There are 11 hidden switches. A switch that is on adds its own fixed numbers to the row, and there is some noise. The rows also spread widely along 17 directions, which tell nothing about the answers.
Known rows, each followed by its switches (1 for on, 0 for off):
[-12  17  37 -41 -37  14  25   8  19 -26 -17  29  10 -41  12 -12   6 -33
  26  11 -35 -15  17 -13   5 -50   3  14 -20  -5 -16  54  21  35   8  22
  16   4 -46  10 -54 -18]
1 0 1 1 0 1 1 1 0 1 0
[ -1   4  11 -54  18  15  16  24 -21  10 -15  24  37 -34  12   8   0 -52
   3  -7  22   2  19   5 -11 -51 -30 -17 -43 -27 -29  15   9   6  -6  15
  12  53 -28  19 -25 -15]
0 0 0 0 0 0 0 0 0 0 0
[ 26 -23  11  20   4  10 -14 -11  11 -18  -7  -1   2 -27  18 -26 -15 -12
   1  21 -11 -26  -4 -38  10 -10  16  -5   2  13  31   8  48   4 -14  25
  11 -25  -3  -8  -7   9]
0 1 1 0 0 1 0 0 1 0 1
[ 20 -46  11 -12 -46 -10   3 -11 -16 -16  -5 -33 -52  13  -5   3  43  19
   8  -8 -31 -32 -26 -35  -9  21 -24 -14   5  18 -13  16 -41  28  34  -5
 -17  18  10  35  19  -4]
1 0 1 0 0 1 1 1 0 0 1
[ 33  30  22  24   8  25   8  -4  29 -14  -8 -14 -17  13 -14  -7  -2   7
   5  -5   1 -25 -20 -25 -10 -46 -10 -16  33  16   3  12  -2  33 -38  15
  -3 -24   3  -4 -39  -3]
0 1 1 1 0 1 0 1 1 1 1
[ 67   0  11 -15 -28 -16  -8 -31 -12 -17  -1 -33  11   4  14  -8  26  27
   5  37   3  -6 -12 -25  40 -13 -25  -7  17 -15   2 -19   5  15 -22 -19
  28  36  23  -5 -22  -6]
0 0 1 1 1 0 1 0 0 1 1
[ 27 -22 -33   2  36  28  19 -16   7 -21   1 -25 -27  -4  26  -2 -18  32
  -8 -23  51 -10 -19 -35  23 -29 -38 -11  -1  -2   0  12 -12  14  -8 -28
  -3  23  15 -19  23  -1]
0 1 1 0 0 1 1 0 1 1 0
[-32  24  20  -9 -23  14   4  31  43  27 -18  21 -15 -34   8  18  42  -4
  51 -16  22   3 -14  33 -11 -33 -13 -24   1  -5 -27  53 -27   1 -35  21
  -3  19 -31  17 -38  -2]
1 1 1 0 1 1 1 1 0 1 0
[  8  25  13   9  -3  -3  16 -32   8  32   0 -20   3 -49  -7 -11  27   1
  46   2 -16   8 -12 -17  29 -27  -2 -12  11  -2 -28  52  -9  -8   4 -11
  25  10 -26 -12 -35   0]
1 0 1 1 1 1 1 1 0 1 0
[ 17 -27 -15   4  -7 -27   6   3 -17  23 -13  -6 -10  21 -18   2   1   5
 -23  19   2  -8  27  -5 -12   4  10 -42   0 -25 -25 -21  31   1 -50  34
   3  42  -5  -8  -8  10]
1 0 1 0 0 0 0 0 0 1 1
[  2 -18   8 -19  -5   9  -5 -10  -9   4  -5 -12  21 -44  13 -10  17  -8
  21  -6 -13  -4   1 -20  12  -3  -8   1 -33  -1   4  40 -24 -16  22   0
  14  16 -19  23  12   5]
1 0 0 1 0 1 0 1 0 0 0
[-16 -29  -7  28 -15  -3 -20   0 -16 -17  -6  13  -9 -16  21  -1   2 -15
  -4   6 -16 -19  23 -10  -8   0  14 -41  -3  -2  -7   8 -10 -32  -2  10
   2  14  -4  46  32 -16]
1 0 1 0 0 0 1 1 0 0 1
[-12 -30 -32 -38 -38 -36 -17  -5 -20 -28 -18 -13 -37 -51  27   3   3  10
  24  22   1 -57 -11 -47   3 -31  -8 -23  -5   6  21  37   6  34  -8 -33
   9  17  -5   3 -51   7]
0 0 0 1 1 0 1 0 0 1 0
[ 15  28 -14  10 -26  -2   0 -17 -29 -14  -3  11  30  -5  19  31 -23 -14
  11  10 -20 -16   6 -11  12 -13  -8 -28  13 -12 -10  10 -37 -40 -22 -63
  12  -5   5  48  -5   1]
0 1 0 0 1 0 1 0 0 0 1
[-17   4  -4  34   1   1 -21 -29  -8 -38  17  -1 -17 -10   1  12 -16  10
   6  11  -9 -11  -7 -18  19 -25  -7   4   5  -9  -9   0 -30   3  27 -25
   2 -11  -8   1  23 -16]
0 0 1 1 0 1 0 0 0 1 0
[ 29  19  19  41 -22 -29 -11 -28   6  31 -25 -17  -3  27 -56  43  20   1
  35  15 -28  18 -13   5   3  -5  14 -49  81  31 -30  -2 -35 -10 -14   0
  -3 -25 -11   3 -22  35]
1 1 0 1 0 1 0 1 1 1 1
[ -2  31  10   5  -2  23  14  41  45  28 -10  -4 -10  -3   0 -34  37  26
  19 -11  -4  -4  13  19 -31  10  11   0 -24  -5  15  46 -21 -14 -37  35
  -8  13 -21   2  -8  11]
1 0 0 0 0 0 0 0 1 0 0
[ 24 -14  15   0  18  17   6   4  23  15  -9 -14 -10   1   0   0  20  14
  -4  -8  49  20  -9  12  20 -22 -22 -14  -2  -7 -21   7   1  12 -13  25
   7  31 -12 -34  18  -9]
1 1 0 0 0 0 1 0 0 1 1
[ 18 -17  -5   1 -16   7   5 -29 -10  -9 -15 -12  13 -15  -2  16 -19  -8
  12   2 -18 -17 -11 -35  16  -9  -3 -10  12  13  10  21  -9   5  -2 -18
   9 -27 -10  11 -13  24]
1 0 1 1 0 1 0 1 1 1 1
[ -2  27  16  16 -56  24  21  -4  44 -18   4   0 -31   6  15  -7  18  61
  20 -21 -11 -32  -7   5  13   0   0   7   7   2 -18  67 -60  -6  -5 -22
   0 -23 -13  26  16 -20]
1 1 1 0 1 1 1 1 0 0 1
[  7   4  23 -24 -58   4 -27 -15 -11 -41  -5  19  36 -17  20  31   6 -17
  21   1  -4 -28  -3   2  33 -27 -24  -8   8   6 -14  31 -65 -10  18 -31
  21 -11  -6  70   4 -35]
1 1 0 1 1 0 1 1 1 0 0
[ -7  42  -7   3 -27  -5 -26   3 -14 -43  14  -6 -25  11   6  -8   1  29
  -1  26 -48 -38  37 -15 -42 -30  18 -10 -36 -27  16  12 -32  -9 -35  -2
  10  24 -15  27  22 -20]
0 1 0 0 0 0 0 1 1 1 1
[  3  -8  15  28 -10   8  -4  -3  11 -18  -4   6   1   1   1  -6  -2 -10
  -6  -1  -4 -14  -2  -6  25   1   2  -7  20  14  -3   7 -14   2   7   1
  -8 -23  -4  11   2 -10]
1 1 0 0 0 0 1 0 0 0 0
[  5   1  -2   5  19  24 -19   8  -2 -28  -6  17  12  -7  22  21 -18 -14
   9  11  20  -6   3 -19 -14 -29  -6 -16  -7   1  17  -7   3   2 -21  -7
   1  13  -3  24  23   2]
1 1 0 0 1 1 0 1 0 0 0
[ 18 -54  -4 -29 -34 -32  19  -3 -36 -18 -10  -8 -38  29 -10   1  20  24
 -18 -16  -4 -41  15 -27   0   7 -20 -50  17  17 -59  15 -32  20  37   1
 -17  42   5  52  30 -40]
1 0 0 0 1 0 0 0 0 0 0
[-12 -20   4  42  -6  10 -34   3  30 -38   8  -4 -28  14   6 -20  -6  26
 -25  37 -11   7  19  -3  16  18  27  38 -20 -20  40 -39  29  28 -23  31
 -15  -2 -15 -49  28  14]
1 1 1 0 0 0 1 1 0 1 0
[ 17 -18  11 -19  25  18  -9  -1   0  60 -10 -12  67 -24 -17  27  -5 -37
  16   0  14  57 -11  32  24  20 -22  35 -46 -33  16 -13  -4 -15  -8  13
  10   5 -43 -42   1  66]
0 0 0 0 0 1 1 0 0 1 0
[ 24  -4 -20 -15   8 -12 -18  19  -3 -35 -12 -24   3  43 -14 -18 -16  63
 -41  -7  43 -32  38  12  13 -25 -20 -20 -13 -17   3  -7 -43   8 -33  19
   3  33 -26   2   4  -8]
1 0 1 0 0 0 1 0 0 1 0
[ -7   5  -1  15 -10 -10 -41 -28   1 -52  21 -22 -23 -10  -6 -18  -7  45
  -1  13  -7 -42   1 -24  22 -34   1  10 -15  -4  13  25 -30  12  14   2
  20 -15 -27 -13  14 -27]
1 1 1 0 0 1 0 0 1 1 0
[ 37 -14  30  29  -1  22 -14 -10  19 -50   3   1 -12  13  23 -22  -5  13
 -10  32  -9  -2   9 -24  22  -4  14  18  13  13  24 -24  32  26  17  10
  -1  -8   0 -11  44 -17]
0 0 0 0 1 0 1 1 0 0 1
[ -4   7 -25  -3 -28  13   0  25   4 -12 -22 -14   4   8   9   2  -5  23
   5 -15 -31 -35  -1 -10 -21  33  -2   2 -10  10  54  24 -71 -17 -31 -37
 -31 -25   6  51 -18  50]
0 0 0 1 0 0 0 1 0 0 0
[ -1   1 -30  23   0  25   6  -6  -1 -11   7 -14  -3 -10  31  -5  -4  23
   0  -2 -19  -1   3 -24   8  26  -2   5 -18 -12  30   4 -37 -29 -28 -41
 -19  11  22  23  27  20]
0 1 0 1 1 0 0 1 0 1 0
[ -5   3  17 -27  -3  29   2  16   8  10  -7  21  42 -38  28   6  10 -36
  15 -10  23  -5  -2  15   2 -29 -26  -5 -37 -32  -4  17  -3 -13 -30  14
  18  28 -12  37 -23  -7]
0 0 1 0 0 1 0 1 0 0 0
[ 21   8  19  11  25  20  13   9  16  -2 -10 -16   7  -9 -12 -41  -5   3
  -5 -22 -14 -30   0 -27   2 -15  -5  -6   4  19   9  27  -9  16 -15  19
 -18 -21 -11  14 -39   3]
0 1 0 1 1 1 0 1 0 0 0
[ 20   6   3  -4 -19 -17  -2  -6  -6 -20 -17  11   5  25 -12  24  -7  13
   1  16   1  10  22   8  27 -22  -8 -22  37  -1 -40 -19 -24   5  -6  -9
  -9  15 -10  13  -6  -6]
0 1 1 1 1 0 0 0 1 1 0

New rows, each followed by its switches (1 for on, 0 for off):
[ 22   8 -38  31  24  17  26  -2  -6  -6  -2 -23  -9  22  11 -15 -33  49
 -20  -8 -17   9  31 -18   7  26  11   2 -14 -10  11   0 -30 -29 -14 -44
 -25  10  -5 -13  49  32]
0 1 0 0 1 0 1 0 0 0 1
[-20  -7  22   9 -37   3 -40   9   7 -39  -1  24  -4   0  13  35   9 -20
   4  38  -3   3  -9  10   5  -6   0  16  -7 -15  15 -32   3  27  -5  -3
  -3  -2  -7  -4   8   1]
1 1 0 0 0 0 0 0 0 0 1
[ 16   1   4  64  25  12 -24  -8  10  -7 -11  -6  -6   0   8   2   9  -9
  20  26 -16  33  -2 -18   4  17  20 -15  38  30  29 -23  -7 -22   9  -6
 -13  -3  13   4  39  26]
1 0 0 1 0 0 1 1 0 0 0
[-22 -52  -8  -4 -31  16   4   5  19 -12 -10  -1 -33 -46  42  -5  18   3
   6   1  12  -9 -23 -18  20  17 -12  20 -28 -10  16  23  10  24   5 -12
  -9   9   6 -16   1   9]
1 0 1 1 0 0 1 0 0 0 1
[-42 -20 -14  36 -36  25  38 -13  13  49   5  18 -18 -34  24  25   8 -23
  13 -24 -21   1 -15   1   1  36   6 -13  -8 -25 -35  37 -18 -33 -29 -26
 -20 -10  17  30  14   7]
0 1 0 1 1 0 0 1 0 1 1
[ -8  -4 -15   0 -14 -23   0 -17 -22 -11  -7 -18 -33 -34   7  -5  10   1
  12  16 -23 -28   3 -41  -3 -26   9 -26   0  -2   0  14  10  14   0 -25
   5  20 -11  -6 -24   6]
0 0 0 0 0 0 0 1 0 0 1
[ 41  -4  30 -23  -8  -3  -5   8  -5 -17 -16   0  39  51 -36   6  -8  19
 -16   0  -1  12  33  25  29  -2 -12  -2  11  10 -25 -11 -40   9  13  28
  -6  -2 -40  13  20  -3]
1 1 0 0 1 0 0 0 1 1 0
[ 11  29  12  13   9  36  19  -1  20 -39 -10   9  -2   6  16   4  -3   7
  26   8 -13  29  11  -9  21 -16   1  11  20  22  10   9 -18  10  21 -32
 -14   2 -16  -1  25   5]
1 0 0 0 1 0 1 1 1 1 0
[ -2 -13  11 -18 -32  -7 -14   2   6 -24 -24  12   6   0 -16  29 -28 -22
   5   7  -3 -36  -5 -14   1 -27   1   2   9  14  11  13   2  45 -10   1
   0 -42 -38  -2 -43  24]
1 1 0 0 0 1 1 1 0 0 0
[ -5   4 -15  -4 -37 -19 -34   0 -21 -25   2 -22 -29 -12   9  -1  22  26
  25  12 -41 -47  -7 -30 -22   4  -3 -13  -5   9  37  20 -50  -2  -7 -29
 -12   3   2  48 -10  11]
0 0 1 0 1 0 0 1 1 0 0
[ 23   3  13 -22  12  37  37  30  18 -29 -17  11   6  23  11 -18  -5   7
  -9 -12  -7   7  21  -4  -1  -5 -16   4 -11   2  -3   3  -8   7  -9  18
 -25  22  -8  20   5   4]
0 1 1 0 0 1 0 0 0 1 0
[-15  -6   6  -2  -3  30   6   6  18 -37  -5  -2 -34 -16  14 -10 -18  25
  11  -2 -18 -18   2 -26  -5 -12   9  24 -20  18  32  37 -11  31  26  -9
 -17 -30 -35 -13  24  10]
0 0 0 0 1 0 0 1 0 1 1
[ 51  21  29   8  34  40  46   5  28  17  -5 -25  -8  16 -10 -34  20   1
   1 -20  -6  15 -11 -17   0 -13 -23   1  10   7 -12  10   3  19 -20  27
 -16  19   1 -12 -18   5]
0 1 1 0 0 1 1 1 0 1 0
[-15  28  11  22   7   1  -3  12  -2 -56 -18   9 -39 -16  -1  -3  -3 -39
  27  24 -39 -19 -17 -42 -10 -47  -5 -17  45  39  18   2   4  51  18 -20
 -30 -19  -1   6 -65   1]
0 0 1 1 0 0 1 0 0 1 0
[ -8  -2  21  33  14  14  -5   1 -20 -19  16  10   2   7  -2 -14   4 -31
  -8   3 -41   7  17  -1   2   7  -5  -5  -8  -8 -21 -17 -19  -8  27   9
 -22  14  -2  36  33 -33]
0 0 0 0 1 0 1 0 0 1 0
[ 30  12   9 -36 -13  13  17  15  24 -16 -32  25 -14  -2  17  20   2  -9
  26  25  22   4  18 -14 -23 -59  -1 -27  16   4 -18  17  36  31 -40  27
  17  42 -12   0 -16  -3]
1 1 1 1 0 1 1 1 1 1 0
[ 37   0  30  -8  -7  19  54  -9   5  10  -6  -6   4 -16   5 -49  14 -27
  -7 -16 -44 -22  19 -32   3 -13   3 -13 -12  -4 -32  35  32   7 -13  27
   2  19  -3  17 -29 -24]
0 1 0 0 0 1 1 1 1 0 1
[ -7 -21  42   3  26  19  -3  48  36  14  -4 -16 -69   1 -19 -55  55  26
  11 -15  -9  -1  13   3 -46  -4   5  -7 -24  26  -7  38  -2  37  21  99
 -32  32 -39  -6  30 -23]
1 0 1 0 1 0 1 1 0 1 0
[ 42  24  29   8   0  20  22   5  19 -12  -6 -11  -1  13  -2 -33  13  13
  11   4 -22 -18   8 -23  -9 -15   5 -16  10  14   5  25   8  12 -24  21
   5   5  -9  14 -12 -10]
1 0 0 0 1 1 1 1 0 1 1
[ 18 -23   6   5 -18   6 -11 -26  -6 -10  18 -21   3 -19  20 -27  15   1
 -13  -2  -4 -42  -6 -32  18  -4 -10 -12 -23 -12  10  25  -9 -11 -21  13
  26  10  14  25  10 -34]
1 1 0 0 0 0 1 1 0 1 0
[  4   6   1  -5 -42  -1  29 -27  15 -41  -9  17  -2 -15  26   3 -21  15
  -9  35 -10   3  21 -17  56 -24  17  23   7 -24 -16   1  37  26  -6 -33
  14  -1 -15 -44 -19  -2]
0 1 0 1 0 0 0 0 0 1 1
[ 24  21  22   8  21  15  26   7  16  29  -3 -18  -5   3 -22 -30  22  -6
   7 -12 -13  -6   3 -11 -19 -20  -5 -17  -4  -3 -16  26   8  12 -30  45
   2  20 -19  -4 -30  -4]
1 0 1 0 0 1 1 1 0 1 0
[ -4 -13 -11  -6 -22  14  26  -3  17 -24  -2  -1 -45  11  11  14 -13  37
 -14  -2  19 -22   1 -16  -3 -20 -10  15 -13 -29 -22   2   7  57 -13 -24
 -15  18  -7 -24   6  -2]
0 0 0 1 1 1 0 1 0 0 1
[  9  -1  13  22   7   4 -32 -16  -6  -2  25 -11 -10 -22   4 -22  14  -4
  13  17 -13 -26  -7 -28 -14 -13   5 -12 -18  -1  15  24   6  -4  -3  27
  23   2  -2  13  28 -33]
1 0 0 0 1 0 0 0 1 1 0
[-23   1  -2  -2 -60 -15  -6  -6   6 -26   7  -5  10  -5  -3 -21  -3  20
 -31   5 -22 -36  27  17  46  -1   3  25 -39 -53  -7  11 -13  12 -41  -1
   7  -4 -30 -17 -49 -12]
1 1 1 0 0 0 1 0 1 1 1
[ 34  23  -1  -4  13  48  28 -14  -2 -35   4 -18 -13  18  11  -3 -18  26
   0   2 -33  14  13 -43 -12  -9  -7  25 -21   8  14  20 -32   7  18 -23
  -8   4  -6  -1  59   9]
1 1 1 1 0 0 0 1 1 1 1
[ 25   4 -10 -30 -36   3   2   4  20 -27 -24  -8  -2  -2  26   8  -2  68
  16  -1  37 -17   5  -1  26 -16 -12  -3   6   9   7  49 -49   0   3 -37
  17   1 -20   2  16   7]
1 0 0 1 1 0 1 0 0 0 1
[ 19 -26   1  26  -3   2 -28 -11  28  -2  -9 -12 -10 -16  14 -18   5  35
   7  15  11 -11  -1 -13  14   7  17   0   6   7  28   8   6 -14  -7  24
  10 -10  -5  -6  27  15]
0 0 1 1 0 1 0 1 0 0 0
[-32 -25 -22 -10 -44  -7 -13  -6 -12 -27 -12  24 -13 -51  56  39  17 -28
  41  47  -8  12   1 -18   4  -6   8 -14 -21 -29  14 -14  40   3 -28 -42
   9  56   6   5  -1  18]
1 0 0 0 1 1 1 1 0 1 1
[ 14  17  -6  11 -14  -5  -3 -29  -1  13  -6 -29 -14 -28   0   7  21  10
  33   9 -11  -3 -16 -24   7 -24  -5 -19  12   3   0  36 -25  -6 -10 -22
  21   7  -7  -6 -15  11]
1 0 1 1 0 0 1 1 1 1 1
[  0 -29  -5  -6 -53   9  12 -40  -3 -19  16  20 -30 -27  47  37  10  -9
  24  19   2 -20 -21 -33  12 -10 -10   2  -1 -22 -29  11  22  19  12 -41
  18  23  25  20  37 -33]
0 0 0 0 1 1 0 1 1 0 0
[ 39  13  33   5  34  19  24 -30   5  25 -15 -14  33 -29   0  -6  33 -15
  37   6   4  66  -7  -7  58 -18 -12 -13  34  22 -26  11   0 -23  43   1
  18  29 -21 -19  10   7]
1 0 1 0 0 0 0 1 0 1 0
[ 12 -38  -2  10 -13   2  -2  -8  10 -29   1   1 -33  17  10  -1 -15  29
 -28   2  21 -25  10  -9  13 -19  -6 -11  -4 -17 -23  -4   9  18 -12  21
   1  12  -5  -9  33 -24]
0 1 1 0 0 1 1 0 0 1 1
[  8 -13  27 -19 -32  25  49  -6  23  30 -16  10  21 -20   1  21  13 -35
  19 -33  14 -13 -42  -6  31  -2 -31  -3  21   8 -32  38  -4  29 -14 -17
  -9 -22  -1  17 -62   8]
1 1 0 0 1 1 0 1 0 0 0
[ 69   7  31 -50  40  42   6  27  -4   0 -27 -34  29   9  -2  -7  26 -10
  11  -4   6  46  -4  -9  -8 -15 -43  15 -27  15  30 -11 -18  26   3  18
 -11  48 -19 -12   2  39]
1 1 1 0 0 0 1 1 1 0 1
[ 30   1  14 -27  25  43   9 -18  -2 -27   2  -8   8  12  -2  32 -31   5
   8   4   5  27 -11 -21   9 -27 -29  47 -23  -1  12  -6 -13  36  43 -16
   2  -5 -34 -29  48  24]
0 0 1 0 0 1 0 1 0 1 0
[ 10  -5  12  27  44 -14 -29 -11  -3  30   7 -40 -26 -41  -2 -31  59  -4
  17  16  16  20 -16 -15   4 -24  -8 -23  -4  -9  -1 -18  22   7  -1  28
   8  63   2 -35  -7  -5]
0 0 0 0 0 0 0 1 0 0 0
[ 40   0  19  21 -33   8  13 -32  24 -31  -9  25  22   5  27   6 -23  11
 -13  33  24   2  13  -9  68 -23   8  -1  43  -7 -30  -5  37   7 -15 -14
  29 -13   2 -15   1 -26]
1 1 1 1 1 0 1 0 0 0 1
[ -6 -21   6  15 -39  -4  -2 -21   6 -10   5 -16 -21 -12   3  -8  11  18
  -2   8 -21 -25 -13 -22  30  10   5   4   1  -4   5  16   0  20 -14  -6
  -3 -16  -7  -7 -17   2]
1 1 1 0 1 0 0 1 0 1 1
[ 14   5  -4 -23 -55   1  17 -12  11 -19 -15   5  -1  19  12  46   8  26
   9  13  17  15   7  17  28 -14 -18  12   1 -36 -29 -12 -15  22 -18 -42
  10  37 -14 -15   0  12]
1 0 1 0 0 1 1 1 1 0 1
[-15   5   1  20   0   8  -6   2   9 -13  -2   8 -41   1   1  23  12   3
  17  -5  14  -7 -13  -7 -12 -25  -9 -23  21  17 -21  18 -28  12  14 -10
 -13   5  -2   9  24 -18]
1 1 0 0 0 0 0 0 1 0 0
[-39  78   0  24  16   9   7  27  19  -1 -17  22 -12   7 -27  25 -14   3
  31 -15  -8   8  20  36 -24 -52   4 -21  20   4 -25  40 -69 -12  -1 -19
 -15 -18 -58   3 -18   6]
0 0 0 0 0 0 1 0 0 1 0
[  8 -11  13  -3  -8   7   1 -15   8  -8  -7   7  -3 -18  17  29  28   2
  26   5  39  23 -14   4  28 -34 -26 -27  16  -8 -42   6 -14  -1  15 -10
  19  41   3   3  26 -23]
1 0 0 1 0 1 0 0 0 1 1
[ 33  11   0 -17 -35  -4  12 -27  -3  -3  11 -30 -33  12 -10  -2  -2  41
  -7   9 -14 -37  -5 -37  -9 -23  -9   8 -17 -16 -15  44 -17  26 -13  -3
  26   0 -12 -19   7 -15]
1 1 1 1 0 0 1 0 0 1 1
[ 35  12 -20  19  18  20  29 -20   3  26 -12   4  10  -9  17  18 -25 -15
  12   2  11   6  -5 -28  -3 -15  -1 -34  27   5 -10  24   4 -31 -32 -23
  14  -2  17   7  12  15]
0 1 0 1 0 0 1 0 0 1 0
[ -5 -42 -11 -10  10  13   2  16   1  -5 -27  25  17 -37  36  -3 -15 -27
   1  -2  21   3  26  -2  17 -12   2 -20 -11  -4   3   3  32  -9 -14  10
  -7  23 -15  16  -3   8]
0 0 1 0 1 0 1 1 1 0 0
[-19  22  -5  34   0 -20 -32   5  10  -4  -6  -5  -5  -2 -29  -1  -4  24
  12  10 -14  -7  17  13   4  -9  18  -8   7   0  -1   8 -34  -3 -15   0
 -12 -16 -35  -7 -17  16]
1 1 0 1 1 1 0 0 1 0 0
[ 16 -18  17  19  20  20  21 -19   6 -41 -14   7  34 -14  24 -19  -8   4
 -22  -9  29  27  23   4  93 -24 -13  -6  26  -1 -32 -24   7   1  33 -25
  -6  20 -12  -9   6 -23]
0 0 0 0 1 0 0 1 0 0 1
[ -5 -19  -2   6  -4  -8   7   3   0   7 -10 -18 -34 -12   1  -8  37  10
   8   0 -14  25   1  -1  17  11 -13  -7   2  -3 -22  -1 -27   3  13   1
 -28  41  -1  -9   0  11]
0 1 1 1 0 0 1 0 0 1 0
[-10  17 -10 -10 -10  -4 -22   2 -10 -33   8 -12   5 -48  28 -32  -9  12
  10  16 -15 -48   9 -25   3 -36  -3   5 -48 -30  30  30   2   4 -26 -16
  21  12 -24   5 -41  -6]
0 0 1 0 1 1 1 0 0 0 1
[ 30  -4  22  -4 -17  36  20  11  37 -40 -20   7   7  -5  37 -20  14  15
  12   9   7   5   4  -9  32  -5  -6  13   6   6  18   3  20  23 -13  -6
  -6  15  -1   2 -11   3]
1 0 1 0 1 1 1 1 1 0 1
[ -6 -12 -24  -2 -55 -40   6 -13   2 -14 -22   7  15  13 -27  10 -43  27
 -12  28 -35 -17  47   7  38  18  38  17   3 -22  -6   3  10  19 -28 -16
  -3 -28 -49 -31 -42  41]
1 0 0 1 1 1 1 0 1 1 0
[-19  16 -13  12 -24  11 -14 -15   1   1   0   2  23 -36  22  24   0  -1
  18  -6  21 -24 -15   0  12 -26 -16 -19 -10 -29   0  29 -40 -29 -39 -35
  26   0  -1  32 -21   0]
1 0 1 1 0 1 0 1 0 0 1
[ 66  -8 -22 -54   1  10  43 -26 -18 -48 -21 -15  -4  24   6  11 -62  38
 -16  -3   9 -36  23 -64  10 -47 -18  -5   8  17 -10  32  -5  40   8 -37
  12   2 -20   2  12   6]
0 1 0 1 1 1 1 1 0 1 0
[ -6 -24 -27 -13  14  -5 -22 -16  -6  -4  -7 -24  18 -34   8   2 -11  32
  -1 -14  54 -15   7   1  39 -36 -18 -17 -30 -26   4  18 -16  -2 -24 -13
  23  25 -33 -21  -7  10]
1 0 0 0 1 1 0 1 1 1 1
[-33   4   7  26 -21   5   0  -2  -3 -27  17  17 -51 -20  28 -11  37 -25
  -3  15 -23 -22  12 -18 -23 -36   1 -31 -13 -35 -37  -9  17  15 -31  10
  -8  59  30  28  -2 -62]
0 1 0 1 0 0 0 1 1 1 1
[-24  15  -9   6 -11  23  -6   1  20  45  13  15  -8 -33  12  32  -1  -4
  36 -23  23 -18 -20  19 -26 -23 -16 -15 -28 -27 -21  63 -36 -30 -39   2
  18  -9 -18  23  15  -8]
0 1 1 0 1 1 1 0 1 1 0
[ 36  -5  30   8  -3  26   9  -2  28 -42 -22  10  31  -2  23 -20   8   9
   5  19  -2  33  24  -3  53  -6   8   3  21  12   4 -17  20   3  -7   8
  -3  18  -3  -2   7   3]
1 1 0 1 1 1 0 1 1 1 1
[ -6   4  -3 -21 -14   1  18   7 -11 -39 -17  11  -2 -19  21  -5   7  -8
   4   5 -12  -9  17 -26  18 -24 -11 -14   0   5 -16  17 -16  11  10 -28
 -10  32  -2  22 -22 -11]
1 1 0 1 0 0 0 0 0 0 0
